The rows come from 4 hidden closed curves, with some noise, and rows from the same curve form a group. Each curve winds through 8 dimensions. The rows are also pushed far along 5 directions, which tell nothing about the answers.
In the rows, 128 means zero.
Known rows, each followed by its group:
[ 89 140  84 169 171 189 101 139  92 133 164 205 204 190  96  96 147 178
  91  94 101 198 112  83 121] : T
[111 159 132 152 151 134 146 124  97 147  97 127 114 130 124 152  86 134
 127 127 183 142 100 144 121] : T
[143  62  99 147 115 184  85 160 141 133 137 136 111 124 165  90 163 141
 133 114  82 147 136 110 132] : T
[105 160 118 166 175  79 129 123 137 146 140 155 170 168  90 133 123 164
 108 138 123 175  99 108 134] : Z
[154  97 184  87  83 142 168  98 126  99 115  81 109 120 117 135 147 146
 163 135 126 125 105 126 167] : Z
[110 123 148 105 105 130 133 128 139 105 136 138 172 122 100 124 167 165
 160 123  88 163 112 107 167] : C
[135 131 128 148 122  66 147 129 163 130 158 114 172 122 103 153 176 120
 155 109 131 146 116 114 155] : T
[105 149 100 163 184 117 115 136 122 157 150 144 121 157 137 147 104 106
  82 117 167 144 126 125  95] : C
[122 125 108 146 141  93 130 139 153 142 130 106 150 136 157 157 142 125
 125 114 165 139 140 139 157] : G
[137 136 136 114 136 157 130 107  83 132 113 124  90 133 145 113  96 111
 114 137 152 115 132 132 103] : Z
[159  56  87 173 146 119  96 144 169 158 162  93 108 157 198 136 168 113
  95  97 152 138 137 114 139] : C
[141 101 143 106 116 182 111 125 117 117 136 143 134 151 113  95 154 164
 126 141  67 108 120 116 148] : Z
[124 136 119 146 131 152 137 136 123 138 128 123  90 104 132 129 107 114
 129 120 155  90 121 149  86] : G
[102 140  94 153 166 112 100 146 132 161 147 170 140 141 120 140 141 132
 114 119 110 128 127 114 124] : T
[125 130 126 123 129  89 148 140 143 133 120 122 119 108 108 125 113 134
 161 145 143 114 122 145 131] : T
[138 117 142 123 140 110 130 118 135 134 131 111 131 158 132 159 137 122
 111 129 141 144 125 120 163] : G
[153 130 155 112 104  86 152 109 149 105 126 101 138 128 111 145 121 105
 126 133 142 123 131 132 133] : C
[151  94 124 144 145 162 114 137 128 167 125  81  51 122 171 153 132  91
 121 124 156 112 138 141 137] : G
[122 142 152  97 100 133 151 125 129 109 117 109 131  98 119 138 129 125
 156 132 135  98 133 152 139] : G
[145 130 148 136 109 103 145 107 154 125 105  71 139 128 153 179 142 131
 117 114 158 130 125 140 171] : C
[143  66 119 129 119 174  88 136 136 139 135 128 144 155 156 131 197 164
 126 103  78 156 125  94 195] : T
[125  99  99 155 163 116 136 152 156 155 151  92  94 135 161 137 125 117
 124 124 182 123 138 148 123] : T
[122 144 141  86 108 135 122 114 113 116 129 145 119  97 117 109 147 129
 150 140  70 108 151 113 125] : G
[131 113 120 113 110  69 119 129 169 119 161 130 148 108 134 134 177 110
 144 116  96 119 146 106 134] : C
[129 114 126 130 147 190 111 124 100 140 130 151 144 176 104 116 141 169
 107 124  99 141 109 107 157] : Z
[108 178 147 134 142  98 157 113 125 132 101  92 168 138 126 187 114 126
 122 121 191 159 128 150 173] : G
[126 141 115 152 160  72 135 152 158 162 143  94  71  92 150 142 107  75
 142 150 174  83 144 169  90] : Z
[ 95 165 151 116 158 152 135 140 107 149  96 115  53 103 131 170  61  91
 122 152 174 111 131 169 104] : T
[148 148 166 113  99 120 140  96 117 106 115 121 138 124 117 124 123 127
 124 141 113 106 112 130 121] : G
[156  82 139 112  94 117 135 132 146 123 126 113 125 112 128 106 164 152
 175 134 105 108 111 126 160] : T
[107 135 132 128 162 174 133 127  89 139 119 155 102 158 100 121  86 150
 112 136 145 143 100 124 112] : Z
[147 140 145 132 119 143 123 113 118 138 104  98 123 128 144 142 131 122
 119 133 133 107 128 143 150] : T
[129 134 138 138 116 183 114 111 103 118 106 128 145 141 144 115 124 156
 105 119 120 145 111 123 129] : C
[154  56 126 108  87 187 111 147 131 111 128 144 102 123 133 106 140 134
 140 108 105 100 109 120 124] : C
[146  84 102 135 104 157  85 133 142 123 140 146 159 135 159  88 185 167
 122 112  57 122 136 101 147] : C
[152  71 127 126 100 144 132 125 148 110 133  88 122 129 181 117 157 138
 132 111 140 139 134 124 144] : Z
[139  80  88 186 143 207  79 160 118 159 112 136 100 147 181 114 122 139
  95 104 137 142 112 129 117] : Z
[145 102 170  91  83 195 140 120 106  99  96 122 109 125 113 139 108 131
 135 117 138 116 100 136 142] : C
[133 115 141 113 124 144 120 137 127 125 123 136 109 126 110 124 114 116
 132 138 116 129 124 127 126] : Z
[161  76 152 122 113 134 140 123 147 131 128  78  68 121 153 121 137 133
 146 145 134  97 111 140 136] : Z
[158  73 148  97  77 160 128 141 142 109 139 113 105  99 126 115 166 114
 171 120  96 104 125 125 144] : T
[114 127 123 130 149 116 135 140 120 133 140 147  81 115 135 104  93 113
 137 150 147 109 119 141  69] : G
[111 166 130 106 137 144 129 107  69 124 125 189 145 139  87 100 110 140
 127 131 103 140 119  99 105] : Z
[163  83 128 104  94 118 117 130 154 112 129 114 136 132 139 128 152 113
 127 119 109 121 149 117 156] : C
[132 101  85 177 161 172  86 147 116 163 141 164 104 153 149  99 121 140
  94 115 120 114 106 118  89] : G
[160  98 125 131 122 144 122 134 129 127 120 114  89 134 146 117  98 100
 109 134 152 103 133 143 102] : C
[105 159 121 125 147 102 134 132 102 135 123 166 108 112 119 126  91 108
 138 138 144 121 124 132  84] : C
[150 108 147 141 143 186 134 115 107 154 103  76  89 159 149 160 120 136
 107 125 172 128 110 144 170] : Z
[125 137 148 136 125 136 117 112 131 128 117 110 173 147 133 145 171 166
 122 127  92 176 122 109 192] : T
[123 113 140 116 115 239 119 123  83 122 101 127 150 159 130 132 134 166
 114 101 133 158 113 123 175] : G
[113 127 122  87 108 138 119 137 129 101 139 166 137 109 105  89 115 128
 135 133  96 104 145 125  93] : G
[121 133 132 101 110 108 136 128 145 109 130 125 139 108 121 121 122 122
 137 130 128 118 142 132 119] : G
[154 142 193  97  83  46 195  78 150  86 117  68 170 124 106 161 159 143
 168 144 136 154 114 124 191] : C
[112 128  86 160 159  63 125 151 174 152 145 114 121 116 149 139 117 109
 121 119 173 133 142 138 104] : G
[144  90 132 121 104 163 105 142 138 113 135 143 137 132 115  97 149 140
 134 129  78 131 118 116 135] : Z
[104 128 100 137 148 158 130 150 110 133 119 160 118 133 121 109  91 146
 128 128 144 143 129 133 102] : T
[134 150 145 112 111 164 117 115  99 116  99 139 141 131 121 113 114 138
 118 139 103 120 130 131 133] : C
[118 167 118 175 135  31 136 142 184 132 143 129 161 101 103 142 132 116
 140 139 123 129 120 138 105] : Z
[ 96 177 122 132 153 154 129 119  68 138 113 180 130 132 104 118  93 136
 125 130 134 142 112 120  98] : Z
[133 148 117 151 130 114 129 111 125 127 121 124 147 139 142 139 119 124
  97 111 149 138 130 123 116] : G
[123 133 157 121 128 155 139 113  97 132 111 118  90 124 141 139 107 130
 132 130 159 116  95 138 116] : T
[117 140 112 155 145  91 131 149 147 148 139 132 130 115 112 153 127 103
 140 118 149 143 124 130 124] : T
[146 136 149 124 108  50 156 129 167 125 139 113 134 101  88 154 148 108
 170 141 120  92 117 139 143] : C
[127 133  84 164 139  45 114 142 164 149 170 146 170 111 129 120 196 120
 157 117  86 143 150 100 138] : G

New rows, each followed by its group:
[159 106 166  88  70 136 143 116 130  98 144 111 141  99 109 118 194 118
 183 128  69 119 137 112 169] : G
[118 134 103 133 145 124 104 134 126 151 140 144 119 117 132 123 152 123
 131 125  94 127 149 110 126] : G
[111 144 113 155 152 138 113 136 123 149 135 159 141 139 105 124 128 151
 119 124 115 126 103 121 118] : G
[150  88 143 115 130 142 122 126 132 133 133 105  97 149 148 143 135 114
 116 130 134 122 129 126 150] : G
[107 134 110 115 117 115 137 144 126 109 140 187 152 110  82  87 126 156
 163 133  86 125 123 113 102] : T
[137 148 164  97 113 199 131 107  72 124  84 125 113 141 116 156  93 113
 108 121 152 116 119 140 146] : T
[139 148 180  91  99 137 153  90 105 102  81  91 135 135 124 177 100 113
 113 120 168 159 125 131 166] : T
[ 99 145  71 169 172  78 126 152 151 157 161 169 141 133 106 138 126 129
 120 109 141 129 131 118  98] : Z
[117 117 137 111 124 182 121 154 106 131 121 157  79 106 107 113  94 114
 147 138 128  92 108 145  93] : C
[140 119 116 156 114 113 137 125 151 130 142 111 138 115 134 135 161 133
 138 104 130 120 118 123 128] : G
[129 122 121 144 149 139 118 125 102 142 143 148 116 146 140 114 136 126
 121 127 126 130 113 114 112] : C
[132 130 156 107 131 160 147 123  98 120 116 115 105 146 128 152  97  99
 118 133 169 130 129 146 132] : G
[144 110 152 127 110  84 147 123 160 119 130  85 144 122 136 139 152 128
 152 133 147 145 114 132 162] : G
[129 121  91 152 143 175  97 128 103 135 125 158 141 162 153 110 114 139
  78 103 132 144 132 111 105] : G
[133  64 100 134 139 169 107 142 129 141 140 126  74 136 179 101 130 138
 118 116 134 131 128 115 107] : G
[139 115 151 105 103 136 141 116 139 114 108  78 121 118 149 144 123 120
 129 122 161 133 135 143 153] : G
[ 99 106  75 182 181 107 106 169 162 174 144 121  99 126 174 136 123 128
 118 116 170 148 130 137 111] : C
[144 109 109 181 149 149 106 128 127 160 126 119 121 156 154 133 138 143
  98 110 142 137 101 121 132] : G
[119 125 108 162 168  78 119 138 147 166 141 122  99 126 154 130 123 126
 127 139 157 113 107 135 106] : T
[127 113 103 156 118 112 102 159 164 122 154 166 154 115 112  92 151 140
 138 129  71 120 121 118 100] : Z
[119 111  91 168 165 104 105 147 135 166 145 157 137 148 134 111 145 156
 130 123 127 136 100 112 127] : T
[136 118 109 143 113 127 112 136 129 132 129 159 126 111 123 113 140 130
 139 116  97 117 118 113 109] : Z
[144 111 138 133 134  90 132 113 148 133 141 107 157 164 124 165 167 130
 118 117 127 166 121 104 184] : G
[114 134 171  53  93 208 124 100  68  74 104 183 164 156  80 112 108 157
 112 122  83 167 116  93 144] : T
[104 139 120 131 144 166 123 137  86 137 120 177 106 127 112 107  95 143
 132 130 132 114  98 128  88] : T
[108 188 141 147 163 108 139 114 110 158 105 116 128 137 118 193 101 110
 107 126 176 133 118 145 144] : T
[180  51 124 120  88 152 106 110 137 110 140  98 151 153 183  89 197 153
 125 108  91 148 138  92 172] : Z
[152 153 160 104  91  94 151  93 118 112 110 118 134 107 100 145 135 113
 146 129 114 115 124 117 139] : Z
[118  93  94 146 168 198  78 159 101 154 127 177 117 175 125 110 108 137
  90 115 119 169 120 105 125] : Z
[111 127  93 126 148  68 111 148 152 139 174 178 165 128  94 111 169 129
 150 127  80 136 143  95 129] : Z
[154  90 155 105  88 163 134 131 130 114 129 103 112 110 124 132 155 115
 159 118 119 120 119 128 154] : T
[124 116 125 115 136 188 118 138 108 134 102 107  78 127 162 127  76 109
 102 128 181 115 141 157 105] : G
[117 179 149 116 142 142 143  90  63 130 101 144 142 146 103 138 100 133
 117 129 149 159 113 114 134] : Z
[106 154 122 144 161 135 116 143 116 142 122 160 129 146  94 136  87 119
 106 136 138 153 117 128 111] : Z
[162 105 142 106 103 138 124 121 129 117 104 103 121 138 138 140 117 107
 117 127 138 125 143 134 155] : C
[120 116 115 114 141 133 104 137 126 126 130 154 110 134 134 101 100 125
 109 140 117 125 137 122  97] : T
[148 120 145  98 100 190 109 122  97 118 110 139 112 122 125 100 121 127
 125 139  94  82 132 135 122] : T
[107 168 128 147 148 100 135 129 135 144 129 140 135 118  98 140 115 133
 132 136 131 110 107 138 112] : G
[134 123 123 150 114 132 127 131 136 121 146 131 157 123 119 118 162 132
 140 111 107 149 120 113 132] : T
[125 144 161  84 111 152 153 134 101 107 143 149  82  93  82 116 105  81
 163 153 111  79 135 145  83] : G
[ 99 158 140 138 162 139 135 127 114 140 128 134 153 155  98 145 123 153
 122 138 133 163 112 128 153] : C
[151  96 100 143 119 135  89 138 142 139 145 145 148 135 145  98 177 144
 125 119  73 107 135 109 141] : T
[112 113 100 134 162 120 103 155 129 151 135 162 101 138 125 130 104 112
 115 128 131 146 132 117 108] : Z
[119 143 109 134 151 107 110 147 131 141 127 145 102 117 142 107  82  99
 113 150 149  90 137 154  73] : G
[125 136 144 117 120 116 152 123 134 118 154 123 145 124  96 135 149 123
 151 124 131 121 118 127 134] : T
[139 111 146 105 103 137 124 117 114 121 127 123 114 111 152 126 155 117
 149 123 113 122 125 117 139] : C
[148  76 122 130 119 169 118 163 134 147 120 116  36  97 155 124  98  90
 143 129 160  66 115 161  88] : C
[116 122 118 139 153 145 136 138 126 139 152 125 124 146 123 132 128 127
 123 120 157 132 123 132 124] : T
[168 109 148 126  88 126 131 105 132 104 115 111 173 146 123 118 156 144
 126 122 105 152 117 110 167] : C
[141 108 139 136 141 193 116 115  80 142 123 123 103 161 158 124 130 129
 108 121 143 141 108 120 136] : C
[137 109  94 172 148  42 133 146 176 162 137 107 138 122 142 137 153 137
 154 125 152 135 117 129 151] : T
[126  96 152  86 106 191 124 136 102 100 130 157 121 135 106  83 121 147
 145 140  99 128 107 122 121] : G
[141  95 101 158 119 121 113 159 160 138 150 122  93  91 155 105 146 105
 149 125 114 107 139 135  92] : T
[131 101 131 112 127 133 149 140 143 125 122  93 103 124 138 128 118 134
 145 139 159 125 138 149 144] : T
[ 99 147 116 158 183 134 136 125 108 146 116 132 151 186 126 151  98 160
  90 126 176 196 116 123 152] : C
[ 89 212 177  78 131  86 165 104 106 106 108 139 143 108  76 165  91 111
 143 160 133 126 135 144 130] : Z
[123 129 124 132 129 114 115 120 131 124 151 154 228 169  87 124 197 170
 135 110  75 200 119  78 200] : Z
[115 154 147 118 115 126 151 115 105 113 112 154 156 123  88 126 123 156
 153 129 121 143  99 119 135] : T
[100 166 134 129 148 105 127 142 140 139 125 129  84  87 129 130  97 110
 137 163 120  99 142 157  86] : T
[143 129 146 154 114 116 137 121 146 129 123  78 155 123 152 143 163 137
 142 126 139 145 118 140 168] : Z
[113 132 138 129 133 115 136 120 119 113 139 158 185 159  92 117 145 163
 135 125 113 189  98  96 151] : G
[114 143 130 122 129 162 121 121 112 119 112 153 155 152 113 139 115 154
 100 116 119 137 120 120 137] : C
[120 138 102 151 139 160  97 135 104 129 130 181 153 147 120  85 117 151
 102 124  97 138 119 112  94] : C
[136 126 140 140 107 158 122 138 128 120 110 124 108 105 135 122 114 123
 134 133 121 110 114 147 108] : Z
[124 109 129 128 131 148 119 150 135 141 117 117  88 112 137 148 117 108
 139 127 140 136 131 138 133] : T
[136 124 168  99  95 141 172 112 135  95 128  72 106 104 138 131 131 124
 152 139 149 112 135 153 131] : T
[140 113 158  85  93 139 128 112 131 106 127 107 132 121 137 146 152 113
 132 119 115 126 139 119 157] : C
